The same things were measured in two ways. Each way mixes the same 11 hidden numbers, adds some noise and spreads widely along 7 directions of its own, which tell nothing about the thing.
In the rows, zero is written as 128.
Some things both ways: the first way, then the second way.
[149 114 150 157 130 139 103 125 128 104 156 135 139 124 108 133 157 148
 165 104 125  98]
[148 146 130 117 102 168 103 142 139  83 126  98 175 154 140 150 115 139
 127 131  76 164  91 145 122 120  31 134 138]

[ 83 153 191 139 120 176 183 158 115 159 167 144 145 113 134 198 138 130
 117  59 189 205]
[160  88  88 150 127 107 111 180 126 122 177 151 128 130 173 158 139 134
 155  98 110 127 129 114 180 148 127  82  95]

[125 116 129 122 107 133 101  95 105  97  93 133 102 135 143 138 159 116
 120 130  96 134]
[147 147 124 149 128 129  79 113 111 127  92 114 143 142 104 132 196 152
 185 167  86 136 148 128 106 136 148 163 191]

[130 192 137 127 189 116  53 192 143 154 143 113  94 124 144 100 120 177
 178 154 157  80]
[110  75 128 153 131 151 125 207 101  90 153 133 163 168 162 175  98 158
  91  76 126 117 116 107 168 127 147  75  92]

[151 129 139 132 175 118 145 156 113 151 149 124 137 154 121 149 109 142
 181 120 141 181]
[ 96 101 110 158 158 111 156  97 124 152 161 144  93 125 108 115 120  89
 126 131 209 134 110 137 104 110 145 114 120]

[183  46 109 170 107  63 141  81 178 101 162  65 129  77 140 103 127 168
 142 150  68 133]
[140 130 108 151 147 102 119 129  91 156 186 134  64  96 129 146 136 128
 134 148 125 126 121 123 140 118 155 133 185]

[186  86 146 159 175 115 143 175 167  84 151  91 150 160 127 140 171 117
 192  69 134 158]
[135 175 122 111 137 162 108 121 146 118  93 104 148 139  92 114 159 169
 156 144 104 145 139 120  73 126  36 174 181]

[176 102 105 110 110 121  62  52 122  66  98 146 108 123 119 143 149 156
 149 175  83  69]
[150 117 120  71 156 138  99 182 137 105 125 188 174 121 149 122 154 178
 104 120 148 148 116 127 158 157 150  96 121]

[129 143 169 155 211 137  83 183 120 126 138 114 140 187  75 125 167 136
 196  95 173 149]
[110 143  80 109 201 132 153 107 141 146 102 148 132 120  98  67 181 116
 127 166 175  93 161 105 131 127  68 162 124]

[139 120 172 123 139 138 130 175  65 142  72 136 112 132 128 129 120 155
 141  67 167 161]
[130 131  97 102 134 177  90 140 109 127 110 155 164 160 101  94 136 147
 108 119 114 148 112 117 163 142 116  98 128]

[164  77 115 144 117  68  99 104 108 123 145 103 134 105 102 112 113 177
 145 150  70 142]
[142 185 124  90 149 153  85 133 110 141 128 171 132 122 152 122 141 166
  99 115 119 150 126 126 164 151 121 139 192]

[192 111 108 169 147  82 135 143 173 111 166  61 117 111 152  94 125 138
 206 149 109  65]
[108  70 114 152 163  96 176 137 112 157 174 119 126 127 102 101  93  94
 100 117 191  92 125 106 166  76 144 100  63]

[164 106 139 158 143 157 136 143 136 101 167 141 139 119 154 167 146 135
 172  85 107 165]
[143 139 109 121 133 133 107 128 112 151 120 159 149 141 144 111 111 134
 141  89 149 134 147 122 158 136 130 117 122]

[164  83 145 151 192 123 154 165 164 156 164 157 187 133 124 113 109 128
 186 101 141 165]
[ 97 143 131 120 161 186 163  99 140 117 163 156 114  80 144 121  97 111
 117 124 207 202  98 153  47 139 158 144 194]

[ 85 155 127 110  94 117 127  70 105 137 127 145 134 102 132 169  86 121
  70 131 136 107]
[126 135 121  86 140 165 131 149 131 118 150 147 118 136 172 113 119 136
  58 119 121  99 136 121 129 133  96 120 135]

[ 82 171 134 116 101 138 145  67 100 138 153 145 161 151 102 192 110  74
 130 171 132 136]
[140 138  96 145 159 114 105 126 104 144 136 160  82 123 107 126 118 127
 134 108 164 130 125 103 140 114 119 137 148]

[162 115 155 173 119 132 215 122 168 106 193 132 197 109 160 175 154  65
 153  50 137 119]
[138 120  95 149 120 138  98 105 119 105 121 109  98 137 108 124 135 107
 147 162 133 133 109 110  96  98  86 171 143]

[124 172 131  95 198 121  85 135 117 132 150 113  86 196  71 147 150 129
 194 185 138 129]
[123 114 153 145 125 122 147 117 156 110 108  63 192 160 115 129 143 128
 160 145 125 121 142 140 102 102  87 146 104]

[146 130 148  73 208 131  71  60  76 137  85 153  91 202  72 171 173 182
 152 159 155 156]
[151  74  94  92 160 111 140 159 161  99 132 139 163 149 128 106 169 124
 109 168 123  88 140 130 178 138  95  69  51]

[ 74 179 137  93  79 135 157 138  60 144 124 158 137 120 113 202  50 102
  93 120 155 165]
[111 107 111 162 149 109 136 106  94 166 115 160 132 128 111  96 122 101
 153 114 208 119 143 119  99 101 176 146 114]

[160 112 116  92 107 103 116  82  78  99 112 157 119 192 159 165 143 135
 123  99  82 125]
[144  86 109 133 109 109 112 162 106 135 155 136 148 163 133 130 117 134
 106 116 113 104 110 120 172 101  89  82  70]

[101  98 155 147 141 138 198 121  92 142 134 133 159 111  97 200  95 133
  97  35 205 198]
[179 175 148  86 139 154 104 125 160  96 100 112 178 103 137  96 141 115
 147 129 100 153 133 136 117 136 152 196 172]

[162 125 131 122 147 106  99 134  94 132 110 154 133 155 144 121 110 147
 154 105 112 117]
[132  73 134 151 116  95 126 161 148  95 149 106 173 144 152 159 144 124
 157 128 152 139  98 136 130 116 130 121  77]

[211  42 134 111 140  64 146 134 106 153  89  88 125 136 131 105  94 213
 177 149 114 190]
[159 112 121 106 146 129 125 180 148 124 153 149 181 130 116 124 125 158
 135  90 119 157 113 133 170 146 119  67 100]

[103 135 143 126  68 152 160  72 138 106 138 147 140 101 148 167 161  55
 112 150  86 143]
[113 105 110 119 113 141 104 163 115 137 176 139 132 165 178 157 109 174
  95  84 138 138 116 113 203 152 114  61 107]

[129 147 159 116 102 110  72 150 116 103  79  78  73  94 107 103 142 163
 143 165 129 101]
[108  64 107 188 115 100 122 159 112 123 159  99 141 156 124 170 158 150
 174 139 140 128 109 112 128 108 106 109  96]

[139 126 133 119 128  97  90 107 142 106 110  97 115 103  99 143 123 175
 131 158 156 108]
[125 117 107  87 184 147 137 167 128 113  86 152 199 136 119  76 166 142
 106 141 139  84 159 108 162 137 136 138 101]

[111 144 155 115 172 137 101 113  95 138  69 113 103 107  87 146 101 153
 118 125 193 126]
[140 105  92 132 162 135 130 129 104 128 127 139  95 119  92 102 115 117
 128 141 155 106 145 100 121 106 150 134 134]

[128 128 142  95 135 156  39 102  71 131  51 195 120 165 155 133 117 183
 123 124 122 135]
[129 116  59 122 164 164 116 152  83 137 109 198 123 157  94  98 132 136
 107 124 118 102 143 120 142 143  89  71 120]

[ 54 165 146 140  64 109 132 155  65 157 138 147 172  88  83 136  44  98
  83  99 155 114]
[106 140 153 162 112 150 125 117 108 103 112  79 189 145 145 147  99 107
 142 123 142 152  99 138 108  87  99 194 138]

[132 102 129 196  51 123 128 169  68 131 109 112 160  14 162 112  72 143
 122  78 122  74]
[149  96 138 156 141 112 116 170 109 103 140 142 160 142 133 173 105 149
 124 104 132 138 116 125 168 106 130  87  99]

[143 141 140  99 161  73 117 135 103 172  84 120 120 149 143  89  92 132
 133 144 125 127]
[100 114 106 123 145 156 143 103 133 129  92  91 156 170  99  77 167 115
 118 173 124  77 165 113 114 116  92 147 110]

Other things, the second way, with their names:
Q181: [146 108 100 145 157 118 122 139 130 132 143 168 130 118 159 119 140 110
 147 100 163 130 146 111 154 141 163 119 107]
Q193: [119 170 132 107 180 182 148 103 137 113 111 144 124 112 124  93 151 113
  88 158 123 118 148 136  71 131 109 166 191]
Q262: [123 133 135 135 105 132 109 125 125 128 146 101 143 167 158 161  85 145
 124  94 141 150 115 132 174 121  88 108 117]
Q101: [112  98 102 130 155 135 158 119 124 134 146 135 111 128 151 103 103 104
 103 122 188  96 155 105 133 108 126 128  95]
Q467: [109  94  86 122 129 129 143 115 112 164 128  99 143 173 116  86  86 128
 120 114 171  85 165  93 196 100  82 103  56]
Q45: [132 154 119 122 147 170 114 110 102 130  93 134 147 141  95  95 124 131
 118 136 112 125 145 119 115 113 110 148 162]
Q601: [145 100  90 134 160 113 131 116 127 130 117 135 130 146  87 122 154 137
 158 171 128 114 157 136 153 131 101  76 109]
Q598: [121  94 127 151 116 110 128 149 140 103 145  99 147 157 143 163 124 136
 146 122 148 130 111 129 123 113  86 117  94]
Q321: [166 132  92 137 160 135  83 157  70 133 112 181 114 129  93 119 111 139
 130 101 118 126 134 101 175 123 169 112 152]
Q165: [147 158 111 139 117 124  82 117 100 128 112 116  79 164 108 161 127 156
 147 140  95 117 139 132 111 124  76 133 185]
Q500: [ 95 134 136 159 145 160 160  83 153 121 116 100 155 150 139 103 122  66
 141 114 162 131 145 146  85 131 143 155 128]
Q392: [139 125  50 130 174 155 139 116  83 167  98 186 153 138 128  48 127  83
 126 121 132  74 192 101 191 130 110 115  85]
Q864: [142 120 119 139 125 137 106 172 130  99 140 147 164 118 147 150 145 137
 166 108 133 169  91 138  95 143 134 142 144]
Q483: [157  71 110 182 108  97  98 160 121 121 141 124 171 157 136 143 138 109
 183  90 119 133 121 113 170 118 160 103  66]
Q694: [109 125 130 126 131 164 143 111 127 112 129  97 130 174 114 130 116 122
  84 152  99 108 130 148 113 114  62  97 130]
Q789: [150 140 149 110 175 135 132 147 175 101 119 160 182  99 121 115 158 133
 146 110 158 174 121 141  98 148 158 134 143]
Q728: [151 135 124 115 136 122  95 158  83 149 122 144 161 155 124 132  79 167
 106  81 125 120 139 109 225 111 128  93 112]
Q768: [166 149 103 112 136 127  92 121 116 145 107 136 116 144  89 120 171 179
 150 165  76 113 164 124 127 131  73 111 167]
Q64: [114  83  93 148 133 109 133 120 100 147 179 143  77 147 107 135 117 116
  99 155 155 114  99 134 141 100  93  69 105]
Q446: [117 116 104 110 144 162 147 137 120 143 136 121 152 158 153  82 130 111
  87 119 100  71 172 116 176 141 135 103 104]
Q590: [143 105 112 138 148 134 124 161 144 123 145 164 187 134 181 114 138 106
 138  72 144 139 139 118 189 156 171 102  81]
Q732: [150 134 130 121 140 123 112 151 145 121 151 138 137 108 159 142 164 155
 151 126 124 147 133 128 122 149 144 137 161]
Q611: [119 108 126 165 138 115 141  86 134 134 106 106 157 126 124  99 184  85
 182 175 153 114 155 136  72 112 161 182 131]
Q583: [114 120 120 149 119 152 129  95 144 130 138 127 141 123 130 101 138  96
 151 130 172 169 104 131  59 110 115 163 132]
Q970: [135 103 116 148 167  98 137 174 118 109 153 157 140 130 105 160  92 117
 128  94 172 145  81 145 153 116 117  88 100]
Q986: [145 104 107 113 187  83 145 142 150 139 157 177 121 102 132 111 184 121
 125 155 163 108 139 137 151 145 153  96 111]
Q550: [143 124 125  95 132 134 127 122 151 110  96 103 168 152 108 111 151 152
 138 170 118 113 149 138 109 118  68 129 116]
Q212: [126 182 115  95 139 181 122  71 167 145 100 132 160 145 158  44 164  78
 111 124 121 119 162 129 117 151  98 178 140]
Q443: [118  92 133 154 152  84 160 133 180 120 166 117 139 120 161 149 181 112
 166 139 173 129 132 146 101 142 133 123 105]
Q230: [108 145 127 101 178 143 151 123 168 126 130 155 145 121 149 104 165 124
 112 128 171 131 140 143 107 162 122 131 143]
Q66: [100 123 109 146 143 137 114 135 105 116 153 138  80 150 113 173 112 144
 122 124 162 154  90 145 113 142 122  94 170]
Q579: [119  81  95 131 155  86 152 154 128 145 195 146  79 123 148 134  94 104
 110  97 204 105 110 122 167 126 153  85  84]
Q532: [129 111 125 146 117 140 117 145 147  99 159 128 136 140 151 154 144 121
 134 123 124 158  88 143  93 133  92 121 128]
Q356: [196 154 109  85 139 144  69 168 111 135 121 174 157 127 163 112 142 184
 112 100  71 121 171  91 221 148 129 106 137]

Some of these things the first way, each followed by its name:
[119 108 142 127 139 110 104 138  51 165  60 121 113  91 125 123  83 179
  99  96 150 163]
Q694
[169 124 141 136 153  93 140 163 153 134 172  93 112 111 135 130 124 171
 172 125 125 145]
Q611
[126 111 137 149 118 177 106 122  92  98  91 142 130 133 136 166 151 136
 151  97 158 122]
Q789
[100 144 147 108  66 116 146 103  78 163 108 160 152 118 150 147  72 132
  95 122 130 135]
Q532
[117 156 153 154 136 139 120 193  87 139 139  85  83  73  93 133  90 154
 167 114 155 117]
Q768
[ 96 168 144 186 104 204 108 139 154  90 163 138 118  85 161 156 162  97
 163 114 135  90]
Q443
[128 117 134 194 105 148 110 168 107 140 111 140 159  61 179 102  74 139
 140  81 127 114]
Q230
[157 124 130 154 145 101 115 122 183 148 152  98 101  80 192  85 117 171
 150 154 105 105]
Q446
[158 124 118 167 142 145  88 100 137 100 159 138 131 112 132 114 158  96
 188 161  56  91]
Q262
[ 99 175 163 123  59 136 166 150  74 178 125 129 117  82 167 144  70 139
 125 127 147 122]
Q483
[122 146 143  89 121 120 137 111 138 125 163 162 148 174 114 183 110 148
 136 139 151 170]
Q864
[ 94 199 154 106 166 132 182 160 122 161 206 139 153 167  84 205 110  87
 162 124 179 180]
Q598
[157 137 122 181 142 117 134 183 145 136 182 125 152 111 167  99 104 111
 192  97 114  71]
Q45
[169  98 127  80 183  78 154 108  95 142 122 130 142 175  84 166 106 138
 146 128 129 190]
Q550
[132 156 118 190 136 158 203 151 182 113 250 141 186  93 171 196 103  56
 171  85 115 146]
Q165
[135 119 146 140 126 144 130 104 106 146 129 171 167 146 175 145 144 116
 138  98 106 146]
Q181
[129 101 144 230  99 194  97 197  89  92 103 130 155  31 146 147  80 182
 148  26 186 112]
Q970
